The first 4 rows are patterns. Each new row is the sum of 2 different patterns, raised or lowered, with some noise. Before adding, each is slid sideways (what falls off one end comes back at the other) and multiplied by a number that may be negative. Names go in the order of the patterns.
Known rows, each followed by the names of its patterns:
[ -7   0  -3  14   8   5   6  -7   3   5  -4   9  16   0  -7   4  -2   0
   2  -8  -4   4 -15  -4  -1  -9  13  -8] : M
[ -4   6 -14   2  25   0 -18   2   9   8  18 -14  -7   7 -15  -5 -12   7
  -6  13  18  -3  24  10   0   6  -6   7] : V
[-12   4  -1 -10  -1  -5 -10   9  17  -1   4  16  16 -14  11  -2 -13  16
  -2   5   6  12  -2  -4   2  -5  -7  17] : Z
[  0   8  -2  -6  -3   6  17  19  -7 -13   4   0  16  -7  -1  12   3 -14
   1 -12   5  19   8  -2 -10   7   6  -5] : D

New rows. What belongs after each?
[-12   0  -9 -16  10   1   2   3  14  -8 -16   2   0 -11  17 -12   2   3
  -7  -4   5  -8   8  23 -10   9  20  14] : M Z
[-17 -17  -4  10  -4  -8 -13  15  -4 -21  -4   7  -5   8 -15 -26  -9 -15
   2 -12 -17  11 -12 -18  -3  -2  10  -4] : M D
[  7  15  22  23  15  11  39  17 -16  17  23  19  25  16   0  21  28  16
  25  21  34   8  17   3   6  34  11   1] : V D
[-20  -1  10  -8   9  -8 -26  -2  13   6  -4   5  15 -11   0  -1  -5  13
  -7 -13 -13  14   9  -7   1 -19   0  12] : Z D
[ 16   1  -9   6  -5   8  -6  -9   5  -7 -15   5  18  12  18   7   2  -9
   8  10 -17  12   6   5  -6  10 -11  -1] : Z D
[ 13 -19  -1   9   7  28  -3   0  13 -15   1  -3   4   5  26  15  -6  24
   9   2   8  -9   5   3  -5 -10   4  15] : M V
[ 24  14  -3  -3   3   0  -2  -3  17   8  17  20   3  26  10  16   3   2
  12  -5  10 -12   1  35  17 -14  10  26] : V Z
[ 5  6 -1 -2 20 30 28  9  9 18 32 10 -2 24 28  8  5 15 17 44 15 -1 31 19
 39  5 20 16] : V D
[  2   1  15  -6   0   0   9  38  10   5  -6   6  12 -10   7   6   6  38
   0 -31  -1  14  21  14 -14   3  10 -17] : V D
[-27   3   1  -9 -13 -21   5  -1 -12  -6  -8 -10 -13 -16   0  15   6 -22
 -19  -9 -11   4 -22 -15   2 -19 -25 -11] : M D
[  6  36  22   1  -3  -5  23  18   5  18  12  26 -10  12  -3 -15  25 -21
  -7  10   2  29  10  18  10  19  11 -11] : M V
[  7  23  27 -16   0   3   4  25  -3   6  21  -1 -23   4 -11  -5  10  21
  -6  -5  19  -3   0  -1   6  -8  -1   3] : Z D
[  2  -8 -20 -14  -7   2  -9  -4   0 -12 -11 -19 -28   4  13 -12 -14 -19
  -6  -8 -16 -18  -2  -7 -12 -15 -25 -22] : M D
[  3  11   7  -4 -16  12  17  -5   2  18   9 -15   4   3   7  28  -8  -9
   7   8  14 -10   0   7  -2  -1  -8  -8] : Z D
[ -3   2   3 -10   3  -5  14  -1  -3   2  -3   2  15  15  16  11  18  25
 -20  20   8  -7  20 -11   0   5   8   8] : M Z
[ 15   5  29  18  37  18  25  11  -2  23   1   6  23  25  21   6  23  11
  28  17 -10  13  34   3   6  10  -4  39] : M V
[  2 -12  18  -1  10  29  -3  11  13   0 -11  15  23   7  18  19  -3  29
  13  11  33  16  18  29  -6   6  20  10] : M Z
[46 38  8  7 12 19 24 13  3 25 35  2  1  6 25 37 35  2  1 24  7  5  5 26
  9 19 24 16] : V D
[ -3 -21  -4  -3   2  -8   2  -2 -14 -12 -16  -9  23   0 -11 -22 -13  -9
   4 -23  -2  18  -6 -18   7  -6 -16  20] : Z D
[15 -1  3 31  5 13 22  6 27 23  6 -3 18 18 23 13 20  9 26  2 16 14 18 31
 27  7 -5 20] : Z D
[  6 -13 -12 -18  -1 -12 -19  10 -29 -12   0 -24   3 -12 -16 -12 -13 -18
  -7   5  -3 -17   3 -11   3   6  -9  12] : M Z
[ 25  12  22  15  15  19 -14  16  -3  -2   1   2  27   7  -5   4   7  10
  14 -16   9  -1  -8  -3 -15   8  -6   6] : V Z
[23 -2 -3 27  1 20 28 18 -1  7  7  3  2 16 -8 15 -8 -6  6 -7 10  7 17  6
  8 37 30 -2] : M Z
[ -4 -20 -31 -12 -15  -8 -26 -14 -17 -17 -31 -22 -17 -19  -3  -9 -21 -14
  -3  -7 -16 -23  -5 -14 -26 -12   3   0] : M D
[ -4 -15  -7   7 -33  -7 -26 -30 -23 -27 -15 -15 -12  -3 -33   1 -21  -3
  -5 -29  -8   9 -23 -36 -17 -28 -20 -24] : V Z
[29 10 24 16 28 10 22 16 -7  9 43  5 12  9 -6 27 16  2 35 34 24 13 33 18
 -9 27 -4 -3] : V Z
[  8  39  19   4   9   6  28  19   8  35  34  42   5  13   8   1  32 -10
   6  26  13  12  11  12  15  45  22  -7] : V D
[-19  -6   1 -22 -10 -13 -16 -19 -22  17  -9   0   9 -25  -2  -7 -16  -9
   8  -4 -14   1  -2 -20   5 -17  -9   4] : M Z
[-30  -9  -2 -12 -17 -26 -17 -15 -23 -18 -30 -12   1 -25 -29 -24  -1 -16
 -20 -15  -5  -6  -1 -21 -13 -16 -11   3] : M D
[ -2 -15 -17   9 -30 -25 -11 -17 -10  16 -29  -9 -13 -48 -28 -24   2 -27
  -8   7 -17   0  -3 -10  -6 -26 -25 -37] : V D
[ -4  15  -2  15  32  11   5  -4   7  -1  22   7   7  22  17 -15  19  -4
  14  31  16  11   9   7  -1   6   6   2] : Z D
[ -8  -4  10 -28  -4 -24 -29 -17 -26 -14 -11 -10   0 -29   3 -18   1  -3
 -28  -6  12 -19 -32 -14 -28 -13 -18  -3] : V Z
